The rows come from 4 hidden closed curves, with some noise, and rows from the same curve form a group. Each curve winds through 8 dimensions. The rows are also pushed far along 6 directions, which tell nothing about the answers.
Some rows, each with its group after it:
-2.79  3.16  0.91 -2.66  0.71  0.27  0.09  1.24 -0.58  2.20  0.92 -0.64  2.89  0.20  0.50 -2.80  1.79 -2.22 -3.51
q_988
 0.35 -2.60  2.03  1.17  0.93 -0.90 -2.04 -1.29  0.13  0.87 -0.39 -2.42  0.25 -0.16 -0.41  2.53  1.52  0.87  0.74
q_988
 0.77  2.92 -5.38 -2.80 -2.43  0.80  1.27  0.36 -2.14  0.08  1.38  1.17  0.89  0.65 -1.12 -1.09 -1.95 -0.32 -1.02
q_278
 1.39  2.78 -3.79 -1.33 -0.79  3.88  0.96  0.07  0.72 -1.36  0.38  1.66 -1.13 -1.40 -1.14 -0.51 -3.06 -1.13 -1.34
q_988
-1.13  0.91 -1.68 -2.51  2.37  2.16  1.45 -1.09  0.09 -0.03  2.05  0.86 -0.10 -1.28  0.33 -2.25 -2.34 -1.35 -2.45
q_836
-0.30 -0.54  4.20  3.11  0.45 -1.47 -0.56 -0.19  4.16  1.63 -2.17 -1.64 -0.21 -0.56 -0.15 -0.36  1.02 -1.18 -2.63
q_988
-2.84 -1.05  1.19  1.59 -0.67 -2.40 -1.07  0.65 -3.79  0.29  0.55 -0.13  0.81  2.21 -0.32  0.76  1.98  0.57  2.77
q_738
 1.13 -1.04  1.67  0.24 -0.10  2.17  0.24  0.39  1.32 -0.81 -1.89 -0.72 -0.71 -1.67  0.81  2.51 -0.09 -1.59 -0.52
q_738
-3.90  1.88  1.26  1.20  0.55 -2.00 -0.05  1.95  4.50  1.79 -3.81  0.36 -4.41  0.22  2.04 -1.01  1.76  0.89  2.10
q_738
 4.35 -2.77  0.48  0.52  0.72  1.78 -2.06  0.18 -2.10 -1.53  0.09 -1.96  0.78 -0.69 -0.19  3.34  1.33  0.84  1.13
q_988
-0.75  1.22  1.83 -0.63 -0.53 -1.31 -1.55 -1.22 -2.84  0.82  1.46 -2.05  4.37  1.10 -1.28 -0.33  0.09 -1.61 -2.27
q_836
 0.26 -0.80  0.87 -3.21  1.08 -0.46 -1.64 -1.10 -1.40 -0.88  2.38 -1.30  0.91  0.04 -2.46 -1.64 -3.08 -1.22  1.48
q_836
 1.06  0.40 -1.48 -0.78 -1.48  0.00  1.23 -1.46 -0.31 -1.84 -2.65  1.23  0.34 -1.06  0.06  1.69  1.74  1.92 -3.77
q_836
-2.75 -0.69  1.31  0.62 -1.80 -1.63  1.11 -0.86 -3.76  1.12  0.76 -0.28  3.31  1.27  1.22  0.81  1.76  0.39 -0.22
q_278
-3.65  1.18  1.13 -1.63  0.98 -0.61  1.02 -0.02  0.23  1.75  0.68  0.03  0.74 -0.29  1.58 -1.38  0.02 -1.58 -1.89
q_278
 0.32 -0.71 -3.57 -1.70 -0.27  0.28  1.33 -0.61 -1.03 -1.50  2.17  1.34 -0.66 -0.49 -1.31 -0.49 -1.14  2.52  0.76
q_738
-0.81  0.09  2.18  2.56  0.10 -0.60 -0.47  1.49  0.32  0.28 -0.28 -0.74 -0.90  0.57  1.86  1.84  1.57 -0.09  3.05
q_278
 3.32  0.37 -0.68  0.16  1.40  0.30 -2.14 -2.05 -1.94 -0.82  0.96  0.61 -0.50  0.81  0.83  1.33 -1.05 -0.16  1.94
q_988
-0.34  0.65  1.61  0.11  0.65  1.45 -2.39  2.79 -1.51  1.64  0.53 -0.02  1.61  0.82  0.37 -0.55  1.10 -1.51  0.21
q_836
-0.61 -1.58  2.78  3.47 -0.57 -4.83  0.67 -3.03  3.18  0.99 -2.66  0.76 -1.23 -0.25  1.99  1.18  2.00  4.33 -1.14
q_278
 1.95  1.29  0.94  0.11 -1.14  0.89  0.06  0.79 -1.72  0.04  0.61 -0.55  1.73  0.99  0.19  0.33 -0.06 -3.90 -0.12
q_988
-2.21  1.01 -0.10  1.07 -1.60 -2.21  0.20  1.08  2.17  1.57 -1.53 -0.04 -1.03  0.51  0.79  0.55  0.47  1.74  1.63
q_738
-2.10 -0.76  0.48 -0.91 -2.14 -0.84  0.65 -2.02 -3.01  1.00  1.07 -1.73  4.34 -0.07 -1.86 -0.10 -0.11 -0.26 -3.71
q_278
-1.08 -2.87  3.06 -0.02  0.95 -3.91 -1.31 -3.03 -0.85  1.33  2.14 -2.35  2.50 -0.11 -0.39 -0.18 -0.37  2.75 -0.44
q_278
 3.15 -0.27 -2.70  0.11  1.45  3.88  0.18 -0.12  1.23 -2.03 -1.03  1.01 -2.72 -1.16 -1.75 -0.54 -1.93 -1.76 -1.06
q_278
 3.82 -4.58  3.92  2.62  1.42 -2.23 -1.80 -2.76  1.39 -1.02 -0.52 -0.59 -0.96 -1.02  1.01  2.49 -1.20  2.82  1.51
q_836
 0.85  1.06 -0.93 -2.56 -0.05  0.30  2.13 -1.35  0.32  0.04  0.66  1.25  0.05 -1.17  1.64 -1.05 -1.31 -0.79 -2.51
q_988
 1.90 -1.35  0.04  1.75  2.65  2.40 -3.15  1.19 -1.20 -1.23  0.07  0.27 -3.60  1.10 -1.40 -0.49 -3.11 -2.03  5.97
q_738
 3.17  1.82 -4.80 -1.59  0.19  2.16  1.28 -2.98  1.10 -2.19 -1.30  2.95 -2.41 -1.01 -0.84 -0.32 -1.06  0.26 -2.95
q_988
-4.29  2.56  0.59 -1.88  0.56 -0.22  0.73  0.89  2.79  2.76 -0.95  0.04 -0.05 -1.07  0.38 -3.32 -0.58 -1.73 -4.23
q_278
 1.54  0.46 -0.91  1.03 -0.30  0.89 -1.27  1.94  0.11 -0.53 -1.80  0.27 -1.22  1.17 -0.39  1.06  0.58 -0.90  2.14
q_738
-2.42  2.65 -1.24 -0.23 -0.75  0.25 -1.27 -0.45 -1.97  1.13  1.14 -0.86  1.65  0.71 -0.31  0.89  1.72  0.74  1.00
q_988
-0.13  4.03 -1.80 -1.99  0.44  1.78 -0.92  1.87 -1.09  0.56  1.88  0.96  0.62  0.92 -0.07 -1.96 -1.03 -2.24  0.73
q_988
-0.43  0.84 -2.71  0.74 -1.92  0.56  1.90 -0.28  0.18 -0.35 -1.33  2.51  0.03  0.20 -0.08  0.03  0.35  1.67 -1.37
q_738
-3.58 -1.97  2.18  1.44  0.40  0.78  0.12  2.13  3.45  2.03 -0.21 -0.65 -1.97 -0.56 -1.58 -2.02 -2.68 -2.47  0.82
q_738
-4.52  3.50  0.58 -1.48  0.54  0.69  2.60  0.47  0.15  0.62  0.24  0.60  1.36  0.19  0.97 -3.35  1.63 -2.83 -2.69
q_836
-2.31  1.12  0.20  2.62 -0.89 -0.38  1.08  2.19  2.84  1.05 -3.01  2.38 -3.31  0.69  2.92  0.26  1.06  1.26  3.17
q_738
-2.66  3.95 -3.32 -4.02 -0.71  0.25  1.68 -0.95  0.72  0.73  0.20  1.28  0.22 -0.88 -0.74 -2.61 -1.63 -0.65 -4.45
q_278
-2.13  0.00  1.55 -2.91 -0.14 -1.48  1.39 -1.13  1.12 -0.12 -0.11 -0.60  1.41 -0.94 -0.50 -1.50  0.01  0.04 -2.78
q_836
 1.53  2.20 -1.22 -0.87  0.48  3.13  1.06  0.33 -1.76 -1.57  0.60  1.27  1.53 -0.61  0.84 -0.40  0.86 -1.35 -2.48
q_836
 0.03 -0.56 -1.59 -1.17  0.60  0.52  2.12 -1.47  4.78  0.31  1.19  1.55 -2.78 -2.38 -0.89 -2.71 -5.05 -0.15 -2.63
q_738
-0.73 -0.21  2.38  1.50  1.24 -0.88  0.41  1.86  4.59  2.16 -2.50  0.86 -1.79 -1.33  3.20 -1.19  1.37  1.68 -2.21
q_278
 0.70 -4.47  3.86  3.42  0.51 -1.67 -2.20  0.06  0.65  0.56 -0.94 -2.38 -0.66 -0.56  0.08  2.29 -0.13  2.01  2.47
q_278
 1.45 -3.20  0.11 -0.96  0.44 -0.31  2.11 -2.62  4.62  0.34  0.19 -1.11 -2.48 -2.77 -0.71 -0.21 -2.08  0.60 -1.47
q_988
 2.02 -2.90  2.96  2.64  1.79 -0.89 -2.15  0.31  1.12 -0.51 -1.10 -1.77 -1.27 -0.30  1.20  3.09  0.89  0.93  1.58
q_278
-5.64  5.51 -3.17 -0.88 -3.83 -2.69  1.43  2.85  0.05  2.37 -1.21  1.29 -0.49  2.62  1.15 -0.79  2.09  1.41  2.93
q_738
 1.54 -1.39  2.14  0.08  2.62  1.01 -1.25 -0.41  2.92 -0.22 -0.83 -0.09 -1.35 -1.96 -0.27 -1.35 -1.46  0.31 -1.97
q_836
 1.08  1.16 -1.10  0.61 -0.63  0.31  1.50  2.31  4.17  0.87 -2.41  2.48 -3.44 -0.50  2.78  0.20  0.01  0.19  0.00
q_278
 2.42  1.08 -2.92 -0.16  0.45  2.81  2.56  0.19  4.52 -1.86 -1.51  1.84 -3.35 -1.92 -0.53 -0.97 -1.21 -0.75 -2.38
q_836
 1.67  1.28  0.86  0.80  1.09  3.21 -2.12  4.37 -1.03  0.43  0.97  0.44 -0.51  0.19  0.37 -0.79 -2.44 -4.59  0.32
q_738
 4.10 -1.17 -0.17  0.23  0.00 -0.81 -0.70 -2.28 -0.25 -2.04 -0.40  1.21 -0.64 -0.80  1.16  2.40 -1.30  2.77  0.26
q_836
 2.98 -1.83  1.23 -0.56  2.98  2.86 -1.93  0.93  0.09 -0.96 -0.11  0.13 -1.95 -1.36  0.37  0.27 -3.02 -2.90 -0.52
q_738
 1.73  0.00  2.30  0.31  0.50 -0.77  0.69 -1.11  2.89 -0.97 -1.61 -1.00  0.21 -1.51  0.57  0.26 -0.02 -0.13 -3.30
q_836
-0.63 -1.70  0.01 -1.62  0.72 -4.11 -0.01 -2.60 -0.79  0.34  2.21 -1.15  0.31  0.53 -0.42 -1.13  0.11  3.20  1.58
q_988
 3.59 -2.18 -0.19  2.04  1.03  0.21 -3.28 -2.78 -1.62 -1.34  0.88 -1.46 -0.07 -0.06 -1.10  3.56  0.21  2.96  3.19
q_988
-1.35  3.11 -2.64  0.50 -3.89 -3.26  0.72  1.50 -2.12  1.24 -0.67  0.92  1.72  2.42  1.01  0.39  3.89  3.53  0.76
q_278
 1.79  2.18 -0.12  0.01 -0.09  0.08 -0.07  0.53 -1.27 -1.33 -0.59  1.01 -0.84  0.94  2.02  0.93 -0.35 -1.39  1.75
q_836
 1.39  0.62 -1.54  1.77  0.30  2.06  0.17  0.83  0.97 -0.93 -2.30  2.38 -2.94 -0.15  0.73  0.29  0.40  0.04  0.02
q_836
 1.73 -0.82  0.25 -0.81  0.04 -0.46 -1.12 -1.36 -1.45 -0.44  1.14  1.00  0.59  0.59 -0.64 -0.75 -0.82  0.81  1.10
q_278
 0.46 -1.88  1.08 -2.32  1.06  0.29 -0.03 -0.01 -0.02  0.03  1.94 -1.58  0.02 -1.06 -1.66 -1.93 -4.11 -2.71 -0.22
q_988
 1.13  1.40 -1.16 -2.37 -0.04  1.33  0.19 -2.88 -1.02 -1.35  1.54 -0.52  1.29 -1.08 -1.71 -0.32 -2.43 -1.14 -1.74
q_738
-1.71 -0.33  2.20  0.96 -0.16 -0.54 -1.80  0.61 -2.91  0.38  0.48 -1.75  3.70  0.37 -0.38  1.39  3.35  1.66 -0.60
q_988
-1.09 -3.53  4.05  2.40  2.30 -0.65 -0.04 -2.17  2.14  0.38 -0.26 -0.10 -1.80 -0.49  0.34 -0.48 -1.53 -1.38  0.95
q_836
 1.30  3.02 -3.31 -1.31 -2.12  2.46  1.11  1.26 -0.02 -0.97 -2.56  1.32  0.80 -0.61  0.27  1.50  1.15 -0.62 -4.02
q_738

New rows, each followed by its group:
 3.36 -0.42  0.17 -0.13 -0.63  1.85 -1.64  0.25 -1.28 -0.70 -0.19 -1.53  2.15 -0.92 -0.51  2.85 -1.97 -1.30 -1.65
q_738
-0.79 -3.62  3.98  1.07  2.55  0.61 -2.11 -2.03 -0.91 -0.09  1.21 -1.91  0.83 -0.17 -1.91 -0.83 -2.15 -1.84  0.73
q_738
 1.69  1.23 -0.32  1.81  1.49  2.85 -3.51  3.95 -0.28 -0.72 -1.34  0.68 -1.87  0.47 -0.15  0.74 -1.05 -0.90  2.77
q_988
 2.80 -3.69  3.27  0.61  2.06 -0.14 -0.02 -3.01  2.10 -0.55 -1.52  0.84  0.26 -2.12  1.43  0.69  0.28  1.47 -4.36
q_278
-0.18 -0.76 -1.19  1.27 -0.40 -2.25 -1.22 -0.45 -0.60 -0.04  2.99 -0.16 -1.23  1.34 -3.02 -1.45 -2.73  0.90  3.65
q_738
 4.17 -1.47  0.64  1.38  0.59  1.67 -1.21  0.16 -0.29 -0.37 -0.20 -0.41 -0.62 -0.98  1.31  1.91 -2.94 -0.84 -0.09
q_278
-0.53 -1.58  4.57  0.74  1.42 -1.74 -2.06  0.29  1.53  0.79 -1.21 -1.51  0.51 -0.57 -0.13 -0.91  0.75  0.85 -0.65
q_836
-0.80 -0.53 -0.14  0.12 -0.89 -2.57  3.23 -2.61  4.00  0.65  0.25  1.18 -2.08 -0.14 -0.16 -2.17 -1.10  0.15 -0.11
q_988
-4.91 -0.01  2.33 -0.34 -0.03 -0.78  1.59  0.97  3.34  2.36 -0.29  0.17 -1.73 -0.30 -0.50 -2.59 -1.01 -4.39 -2.05
q_738
 1.77 -0.43  1.49  1.61  1.06  2.01 -2.77  5.13 -1.85 -0.51 -1.48 -0.64 -0.54  0.29  1.14  2.01  2.56 -1.16  1.25
q_738
 1.19 -4.79  1.21  0.07  1.18 -1.03 -0.88 -1.95 -1.71 -1.45  2.83 -1.50  1.17 -0.70 -2.10  0.95 -0.52  2.24  0.65
q_738
 1.97 -0.17  1.15 -0.22  0.89  0.31 -0.98 -0.66  0.98  0.72  0.81 -1.60  0.76 -1.21  0.54  0.53  0.19  0.27 -0.91
q_988
-2.61  4.19 -2.41 -0.20 -2.09 -0.33  0.46  3.48  1.78  1.81 -1.21  1.28 -2.22  0.81  1.09 -0.85 -1.05 -0.32  2.26
q_738
-2.09  1.98  0.64  0.01 -1.79  2.84 -1.22  3.23 -4.49  1.23  0.81 -0.94  4.51  1.43 -0.91  0.05  0.13 -4.23 -0.84
q_738
-2.86 -1.42  3.60  2.50 -1.12 -1.41 -0.22  2.95  1.23  1.86 -1.24 -1.67  0.66 -0.42  0.95  1.23  2.24  0.08 -0.76
q_738
-2.08 -1.42  2.84  2.39 -1.15 -2.17 -0.94  0.73 -4.37  1.30  0.32 -1.02  2.37  2.26  1.48  1.51  2.19  0.19  3.49
q_278
-4.51  0.57  1.64 -0.67  0.50  0.07  1.27  0.15  1.79  2.29 -1.25  0.44 -1.18 -0.06  0.98 -1.67  0.68 -2.71 -1.10
q_988
-1.47 -1.26 -0.16  1.21 -0.57 -0.51  1.92  0.39  2.18 -0.01 -0.35  1.35 -1.31 -0.91  0.69 -0.50  1.20  2.92 -0.25
q_738
-0.87 -3.49  0.53  0.85 -0.80 -1.66  1.05 -1.33  1.81  0.01  0.65 -0.69 -0.29 -1.21 -1.42  0.64 -1.15  2.31 -0.82
q_738
 0.99 -0.05 -2.23 -1.92  0.85  2.99 -0.49 -0.45 -0.98 -1.31  1.33  0.09  0.72 -1.24 -2.01 -0.36 -1.45 -0.29 -1.48
q_988
-1.47  0.96  0.86  0.03 -0.32  1.77  0.45  1.26 -0.15  1.96  0.74  0.06  0.90  0.87 -0.98 -3.04 -1.73 -4.97 -0.74
q_278
-1.19 -3.52  4.08  2.63  0.61 -0.30  1.25 -0.81  2.32  0.07 -3.71  0.19  0.23 -1.88  0.73  1.11  3.04  0.22 -6.49
q_738
 1.96 -0.62  1.76  1.12  0.80  3.72 -0.70  2.05  2.09 -1.20 -2.20 -0.83 -1.83 -1.56 -0.90  0.94  0.39 -3.44 -0.64
q_738
-0.36  2.44 -2.95  0.73 -1.36  1.39 -0.59  2.27 -2.72  0.00  0.02  2.05 -0.40  2.66 -0.09 -0.22 -0.72 -1.08  3.79
q_738
 3.11 -3.69  1.84  0.78  2.14 -0.19 -0.01 -1.91  3.10  0.32  0.95  0.06 -0.97 -1.64  0.35 -0.74 -2.29  1.40 -0.63
q_278
 6.07 -2.45  0.85  1.05  1.93  1.71 -3.12 -1.82 -0.32 -1.89 -0.69 -0.95  0.66 -0.66 -0.51  2.47 -1.74  0.76  0.12
q_738
 0.14  1.61 -4.33 -2.60 -1.96  1.08  0.17 -1.10 -2.34 -1.53  1.39  1.63 -1.24  0.17 -2.12  0.08 -2.93  0.49  2.61
q_278
-0.74 -0.06 -0.19 -0.51 -0.01  2.62  1.39  0.64 -1.03  0.75  0.03  0.68  0.33 -0.25  0.67 -1.05 -1.61 -3.33 -1.53
q_278
 0.29  0.63 -1.55 -3.47 -0.34  0.46  1.47 -0.03 -0.56 -0.43  0.98 -0.14  0.41 -1.06 -0.63 -1.66 -2.35 -1.30 -2.37
q_988
-1.75 -2.06  1.58 -2.47  0.20 -1.65  1.84 -2.93  0.35  0.16  1.75 -0.62  2.27 -2.28 -0.10 -0.17 -0.53  0.57 -5.52
q_738
-1.77  1.26  0.67  2.70  0.87 -0.26 -1.42  2.73  3.53  1.98 -1.19  0.59 -3.02  1.02 -0.21 -2.75 -1.40 -0.20  2.91
q_738
 1.52  0.74 -0.17 -1.56  1.98  2.84 -1.11  1.15  2.63  0.12 -0.65  0.02 -2.42 -0.46 -0.35 -1.12 -2.93 -3.25  1.31
q_738
-3.65  0.81  0.55 -0.23 -1.07 -3.67 -0.51 -1.54  0.17  1.14  1.49 -0.13 -0.92  1.94 -1.45 -0.85 -0.85  0.17  4.12
q_278
 2.49 -4.31  1.53  0.78  1.37 -3.33  0.51 -3.39  1.06 -1.05  0.90  0.10 -1.52  0.46  0.02 -0.01  0.01  2.48  2.30
q_988
 1.49  0.71 -1.68  0.75  0.88  1.40  0.08  0.72  2.72 -1.02 -3.46  1.42 -2.12 -1.09 -0.10 -0.34  1.43  2.11 -2.83
q_738
 2.51 -0.32  0.99  0.27  1.00  2.22 -1.82  1.21 -0.86 -1.07 -0.47 -1.63  0.46 -0.97  0.03  2.78  0.12 -1.75 -0.89
q_278
-1.60  1.40 -1.40  0.01 -0.49  0.18  1.01  1.28  1.80 -0.81 -1.92  0.59 -2.77  0.27 -0.92 -1.12  0.48 -0.32  0.99
q_836
 3.70 -3.50  3.42  1.42  2.14  1.13 -2.18 -2.29  1.11 -0.42 -0.57 -2.09  2.08 -1.45 -1.00  1.08 -1.73 -0.20 -2.98
q_738
-0.30  0.23 -1.55  0.62 -2.44 -4.80  0.96 -2.09 -0.87 -0.78 -0.70 -0.24  1.07  0.75 -0.46  1.16  3.14  5.73 -0.95
q_988
-2.47 -1.76  0.63  1.13 -0.21 -2.91  2.49 -1.41  4.96  0.75 -2.06  1.80 -4.18 -0.52  0.73 -0.59 -0.15  0.93 -0.49
q_738
 1.50  0.92  1.26 -1.09  0.62  0.02 -1.49 -1.66 -3.18 -1.02  0.66 -1.49  3.41  0.57 -1.19  0.17 -0.10 -2.36 -2.78
q_836
-1.59  1.62 -0.85  0.25 -1.18 -1.25  1.49  2.87  3.57  1.97 -1.50  2.18 -2.72  0.35  2.55 -0.82  0.85  1.27  1.45
q_278
-0.17 -1.40 -1.62  0.29 -1.51 -3.81  2.25 -3.15  0.50  0.55  0.70  0.28  0.22 -0.30  1.00  0.88 -0.66  4.87 -0.70
q_278
-1.77  1.17  1.73  1.15 -0.82 -3.63 -0.72  1.57 -1.28  2.10 -0.18 -0.29  1.80  1.25  3.04  0.41  3.67  3.77  1.03
q_278
-0.62 -0.89  2.06  2.28 -0.87 -2.06 -0.98  0.75 -0.89  0.47  1.27 -1.44  1.41  0.90 -1.41 -0.01  0.96 -0.32 -0.48
q_738
 0.18 -1.97  1.12 -0.45  1.17  1.39 -0.89  1.56 -0.18 -0.38  2.22 -0.37 -0.90  0.09 -1.20 -1.14 -3.41 -2.25  3.34
q_988
-0.33 -3.24  3.11 -1.24  0.35 -4.29 -1.17 -3.13 -1.55 -0.93  1.73 -2.17  2.30  0.36 -1.56  0.44  0.03  2.82  1.68
q_836
-4.74  2.35 -0.82 -0.92 -1.05 -1.73  0.83 -0.80  0.60  2.14  2.11 -0.15  1.67  0.76 -1.81 -3.78 -1.63  0.50 -0.55
q_738
 1.06  0.20 -1.65 -2.81 -0.53  0.72 -0.01 -0.78 -1.99  0.35  3.70 -0.31  1.31  0.42 -1.16 -0.51 -4.21 -2.34  1.41
q_278
 1.41  0.85 -1.66 -0.87 -0.91 -2.12 -0.35 -2.22 -1.86 -1.04  3.14  0.38 -0.47  1.68 -1.24  0.17 -2.20 -0.13  4.08
q_738
 1.43 -1.07  0.97  0.24  0.00  1.70 -1.99 -1.48 -5.26 -1.17  2.26 -1.12  3.60  0.71 -1.83  1.28 -0.54 -1.82  0.21
q_836
-3.54  2.00  0.84 -1.76 -0.29  0.04 -0.37  0.03 -1.20  1.34  2.21 -0.59  3.27 -0.42 -0.59 -1.57 -1.98 -1.52 -2.36
q_988
 1.62  1.00 -0.73  1.41 -0.80  2.34 -1.31  2.22 -2.68 -0.80 -0.52  1.07 -0.29  1.06  1.51  2.07 -0.73 -0.73  4.03
q_738
-0.80 -0.85  0.52  1.32  0.00 -2.87  0.94 -1.88  3.50  0.51  0.88  1.30 -1.69  0.02  0.55 -0.47 -0.61  3.29  1.74
q_988
 1.06  0.14 -2.90 -3.60  1.76  1.55 -1.27  0.04 -2.56 -1.47  2.32 -0.82  0.09  0.17 -2.36 -1.07 -2.60 -0.91  0.94
q_836
-2.08  0.83 -2.24  0.01 -1.35 -2.37  0.45 -1.35 -0.33  0.39  3.06  0.32  0.18  1.03 -2.67 -2.60 -1.99  1.79  1.35
q_738
 2.38 -0.96 -0.63 -1.56  0.73 -0.89 -1.32 -2.65 -4.81 -1.51  2.98 -1.08  2.63  0.53  0.45  2.44 -0.85  1.04  0.93
q_278
 2.19  0.91 -0.24  0.38  0.51  1.61 -0.59  0.81 -2.02 -1.51 -2.27  1.56  0.41 -0.56  2.28  2.10  2.06  0.63 -2.68
q_738
-1.06 -0.73  1.36 -0.08  1.00 -1.98 -0.55 -1.50  2.25  0.82  0.08 -0.70 -0.76  0.41 -0.22 -0.76 -0.76  1.17  2.23
q_738
-0.95  1.15 -1.47  0.12 -0.88 -2.71  0.67 -2.28 -1.77  0.58  2.03  1.37  1.45  1.46  1.19  0.14  0.86  2.80  0.49
q_836
